There are 9 hidden switches. A switch that is on adds its own fixed numbers to the row, and there is some noise. The rows also spread widely along 13 directions, which tell nothing about the answers.
In the rows, 128 means zero.
Known rows, each followed by its switches (1 for on, 0 for off):
[142 130 166  88 160  88 168 141 149 118 123 117 111 123 138 100  62 201
  91 145 131 109  78 141 122 152 161  82] : 0 0 1 0 0 1 1 1 1
[111 108 130 128  85 150  95 146 174 138 156 138 156 122 143 139 135 117
 135  98 189 140 122  97 112  85 145 112] : 0 0 0 0 0 0 0 0 0
[125 139 109 100 106 115 116 134 159 114 147 128 143 132 128 116 104 130
 120 116 134 155  97 128 133 125 149  93] : 0 0 0 0 0 0 1 1 0
[109 158 140 107  90 140 150 126 141  96 138 149 117  89 130 133 156 160
 154 135  94 158 103 120 119  97 141 125] : 0 0 0 0 0 1 1 0 0
[153 147 135  91 147 105 120 102 133 141 118 120 150 131 160  72 106 132
 125 117 106 123 105 143 170 158  91  90] : 1 0 0 0 1 1 0 0 0
[119 169 149  88 133 115 177 115 153 128  95 140 128 106 131 133 101 191
 142 111 122 146 104 130 131 141 133 142] : 0 0 0 0 0 1 1 1 0
[164 136 195 117 101 124  75 129 144 130 136 118 144 139 137 149 136 110
 104 136 102 128 140 126 141 148 105 156] : 1 0 0 1 0 0 1 1 0
[133 110 156 133 107 129  53 141 151 136 150 134 141 168 149 164 130  85
  75 112 126 147 147 127 106 124 151 182] : 0 0 0 0 0 1 0 1 0
[114 138 118 117 139 134 158 116 148 150  97 137 154 129 158 110 114 156
 125  72 143 125  94 136 137  91 128 125] : 0 0 0 0 0 1 0 0 1
[150 134 173  96 114  87 125 111 116 114 161 158 105  98 113  96 118 138
 103 180  97 138 147 139 127 179 101 115] : 1 0 0 0 0 0 0 0 0
[ 96 127 102 156 107 128 144 144 145 117 136 135 143 140 125 118 142 139
 113  99 138 138  99 129 114  82 161 105] : 0 0 0 0 0 1 1 0 0
[128 132  92 137 153 102 103 115 146 108 114 164 164  89 135 118 158 166
  98 102 101  95 135 145 117 116 145 148] : 0 0 0 0 0 0 1 1 0
[143 100  38 114 133 144  88 117 164 151 153 100 134 135 183  96 102  75
  98  85  94 105  71 148 132 112  65 120] : 1 0 1 1 0 0 0 1 0
[ 86 169 111 161  80 103 155 124 140 129 132 167 162 148  82 122 148 106
 121  74 128 184 144 138 151 119 104 146] : 1 0 0 0 1 0 1 1 0
[147 143 136 180 105  95 104 132 163 135 101 113 192 171  93 103 130 131
 122 108 143  96 100 136 165 182  79 102] : 0 0 1 0 1 1 0 1 0
[123 133 113 103 125 121 138 139 137 113 165 167  77  79 102 122 115 140
 119 165  90 153 185 143 121 139 136 183] : 0 0 0 0 0 0 1 0 0
[139 151 187 118  67 152 160 148 159 117 137 121 118 110 132 148 130 146
 131 155 102 128 100 120 140  90 110 141] : 1 0 0 1 0 1 1 1 0
[145 147 102  95  96 125 127 123 152 125 148 137 119 130 134 115  96 105
 109 136  90 147 106 151 143 128 107 147] : 0 0 0 0 0 1 0 1 0
[140 141 138 178  83 131 111 144 172 142 102 131 184 155 123 155 152 117
 100  94 117 105 106 137 147  87 109 151] : 1 1 0 0 0 1 1 0 0
[118 149 117 144  77 130 164 151 131  90 157 128 110 124  88  99 151 129
 140 158  84 158 102 137 151 118 119  92] : 1 0 0 0 0 1 1 0 0
[110 127 115 116 169  76 108 121 131 112 114 139 141 132 128 116 127 167
 102 114 108 141 114 137  96 181 152 115] : 1 0 1 0 0 1 0 0 0
[ 97 130  94  85 153  94 164 102 123 131 153 165  67  98 136 126  91 134
  78 116  64 161 129 160  85 157 113 190] : 1 0 0 0 0 0 1 1 0
[132 133 169  96 135 135 130 130 153 142 153 131  97  84 137 108 121 163
 151 138 151 126 172 110 143 163 111 133] : 0 0 0 0 0 1 1 1 0
[121 165 116 106 156 151 159 130 133 119  99 111 109 139 130 122 120 161
 149  98  83 163 122 136 163 127 124 155] : 0 1 0 1 0 0 1 1 1
[131 115 119  83 125 152 104 154 182 139 173 114 109 117 166 110  82 117
 132 113 140 143 118 116 146 120 126 123] : 0 0 1 0 1 1 0 1 1
[149 135 141  76 159 134 137 129 111 117 164 126  69  98 134  60 103 151
 161 176 123 154 171 127 166 163 121  92] : 0 0 0 0 0 0 0 0 0
[108 106  54 120 136 137 138 132 157 126 153 117  99 120 161 108 117 130
  95 110  82 122  56 142 101 108 115 117] : 1 1 0 0 0 1 0 1 0

New rows. What belongs after each?
[ 94 112 139 132 131 120 119 152 180 170 163 118  86 134 117 150  97 118
 113 102 148 150 162 110 111 197  84 184] : 1 1 1 0 1 1 1 1 0
[116 114  75 124 148  81  99  96 126  95 151 177 128  79 150 103 164 134
  55 112  34 104 109 168  85 136 112 152] : 1 0 1 0 0 1 0 1 1
[159 153 182 139 128 140 134 126 120 111 126 105 125 108 137  77 167 155
 150 153  78 100 133 130 183 146  73 110] : 1 0 0 1 1 1 1 1 0
[119 134 111 140 128 151 130 139 138 124 122 115 136 140 121  98 151 135
 155 102 123 144 117 127 158 127 119 111] : 0 0 0 0 0 1 0 0 1
[137 143 136 109 136 116  98 116 156 140 133 155 155  95 142 109 133 134
 133 108 130 129 170 126 154 145  98 153] : 1 0 0 0 1 0 0 1 0
[ 72 145  93 151  97 116 158 141 178 134 122 160 156 120 109 154 140 151
 111  67 146 152 114 117 104  98 139 152] : 1 1 0 0 0 1 1 1 0
[123 150 109  78 182  95 125 131 126 113 127 152 129 110 152  95 107 161
 104 103 100 159 172 149 145 121 173 137] : 1 0 1 1 0 1 1 0 1
[188  94 121 155  93 153  74 127 161 147 149 110 150 147 186 115 122  75
  62 124  99  55  78 152 144  61  85 128] : 0 1 0 0 0 0 0 1 0
[115 106  96 141 183 128 133 146 119 103 142 118  86 115 124  83 145 164
 122 141  97 124 134 133 118 153 138 121] : 1 0 0 0 0 0 0 1 0
[124 129 192 152 102 150 118 136 130 122 135 103 135 137 134 115 172 130
 157 121 123 132  99 104 144 129  98  90] : 1 0 0 0 1 0 1 0 0
[122 128 144 177 122 111 142 107 113 132 126 165 123 102 114 108 170 147
 102 130 105  93 152 145 116 136  86 167] : 0 0 0 0 0 1 0 0 0
[170 142 187 151 135 146 127 156 151 126 102 112 146 120 132 102 143 169
 144 152 118  88 140 124 184 126 108 133] : 1 0 0 0 1 1 0 1 0
[129 163 120  98 147  78 118  88 125 112 130 162 126  86 122 102 151 155
 106 126  61 133 150 150 135 195  87 142] : 1 1 0 0 0 1 1 1 0
[128 131 157  91 120 117 117 130 146 125 156 167  98 107 158 154 102 131
  84 133 103 157 149 133 105  95 141 179] : 1 1 1 0 0 0 0 1 0
[146 149 168  97 140 136 154 135 120  95 130 126  75  86 135 126 139 184
 133 181  50 131 133 133 131 129 124 151] : 1 1 0 1 0 0 1 0 0
[132 135  63 133  95 140 132 123 162 131 152 141 118 108 133 124 120  99
 101 116  61 116 112 159 135  98  81 188] : 0 0 0 1 1 0 1 1 0
[135 133 134 136 131 102 130 125 122 127 132 125 119 149 116 114 118 123
  84 128  92 132 130 151 130 159 105 146] : 1 0 0 1 0 0 1 1 0
[157 112 158 128 175 159 128 179 153 127 108  74  94 156 135 144  99 157
 111 140  84 116 119 135 144 138 144 179] : 1 0 0 1 0 0 1 1 1
[ 84 133 128  99 131  83 144 110 135 125 150 166 126 119 147 114 111 150
  87  98 128 164 109 129  88 136 151 124] : 1 0 0 0 1 1 0 1 0
[135 163 180 103 128  82 135 114 138 123 115 144 151 138 123 121 113 152
  94 107  99 143 114 140 147 162 116 124] : 1 1 0 0 1 0 1 1 1
[131 141 168 132 161 154 125 143 121 130 111 103 115 127 122 109 154 158
 177 122 133 147 182 108 168 157 113 137] : 1 0 0 1 0 0 1 0 0
[139 174 148  61  81 174 157 116 136 103 147  98  76 111 174 135 120 114
 155 152   4 175  49 140 148 105  76 147] : 1 0 0 1 1 1 1 1 0
[137 170 120 118 103 138 152 137 151 122 131 165 128  98 130 115 128 129
 129 134  81 147 158 148 175  82 112 187] : 1 0 0 0 1 1 0 1 0
[117 122 178  98  99 145 173 121 137 125 159 137  68  90 132 123 120 158
 131 150 115 137  91 116 102 127 100 119] : 0 1 0 0 0 0 0 0 1
[133 122 127 114 126 148 102 146 126  87 163 116 100 130 166 117 133 125
 115 148  75 145 109 130 122  88 152 131] : 0 0 1 1 1 0 0 1 0
[ 98 128 151 146 115 119 147 172 141 108 130 112 140 180 115 130 118 157
 103 119 162 168 104 110 114 105 196  98] : 1 0 0 1 0 1 0 1 0
[142 128 149 159  98 156 130 139 164 153 119 115 131 126 136 142 133 111
 137 111  99 103 102 133 145 107  60 167] : 1 0 1 0 1 0 1 0 0
[ 99 177 162  85 102 130 199 133 168 139 114 155 110  68 108 151 112 192
 171 127 123 164 146 111 134 138 105 184] : 1 0 0 1 1 1 1 0 0
[102 156 134  60 132 121 154 148 171 124 151 133  97  94 120 125  93 178
 158 129 146 188 143 100 136 166 148 114] : 1 1 0 0 0 1 1 1 0
[121 143 135 113 123 152  98 154 152 126 138 135 112 112 128 150 143 128
 157 128 114 173 194 112 142 126 126 194] : 1 0 1 1 0 1 0 0 0
[125 161 110 109 101 135 142 122 148 101 135 140 118  98 110 116 150 139
 143 127  64 147 110 142 151 141  99 141] : 0 0 0 0 0 1 1 1 1
[109 154 110  94 126 122 139 178 175 118 136 137 120 146 102 142  79 146
 133 130 127 203 151 123 149 138 177 170] : 1 0 0 0 1 1 0 1 0
[130 125 105  56 128 132 147 131 173 148 162 128  76  99 156 132  62 119
  98 120  77 147  96 149 119 144 101 172] : 1 0 0 0 0 1 1 1 1
[145 138  90 145 132 110 142 183 163 114 136 129 135 142  85  93  98 135
 101 143  90 129 146 161 182 126 148 139] : 1 0 0 0 1 1 1 0 1
[107 123 125 168  88 149 190 187 177 137 150 137  94 110  77 133 111 157
 125 155 154 128 154 116 130 105 119 175] : 1 0 0 1 0 1 0 1 0
[206 131 176 146 148  99  84 108 123 139  93 105 157 172 153 100 117 128
  64 143  77  57 103 166 166 165  80 132] : 0 1 0 0 0 1 0 1 0
[112 119 159 119 104 103 124 130 147 148 152 156 128 127 148 143 101 122
  69 117 129 136 138 131  96 112 131 176] : 1 0 0 1 1 1 0 0 0
[160 120 192 149 132 182 125 171 117 102 143  87  92 135 140  96 164 144
 153 166  96 113 137 121 175  98 135 109] : 0 0 0 0 0 1 1 0 1
[122 160  90 177 136 130 171 133 126 116 100 112 134 168 102  75 139 148
 138 112  91 133  96 150 177 135  98 110] : 0 1 0 0 1 1 0 1 0
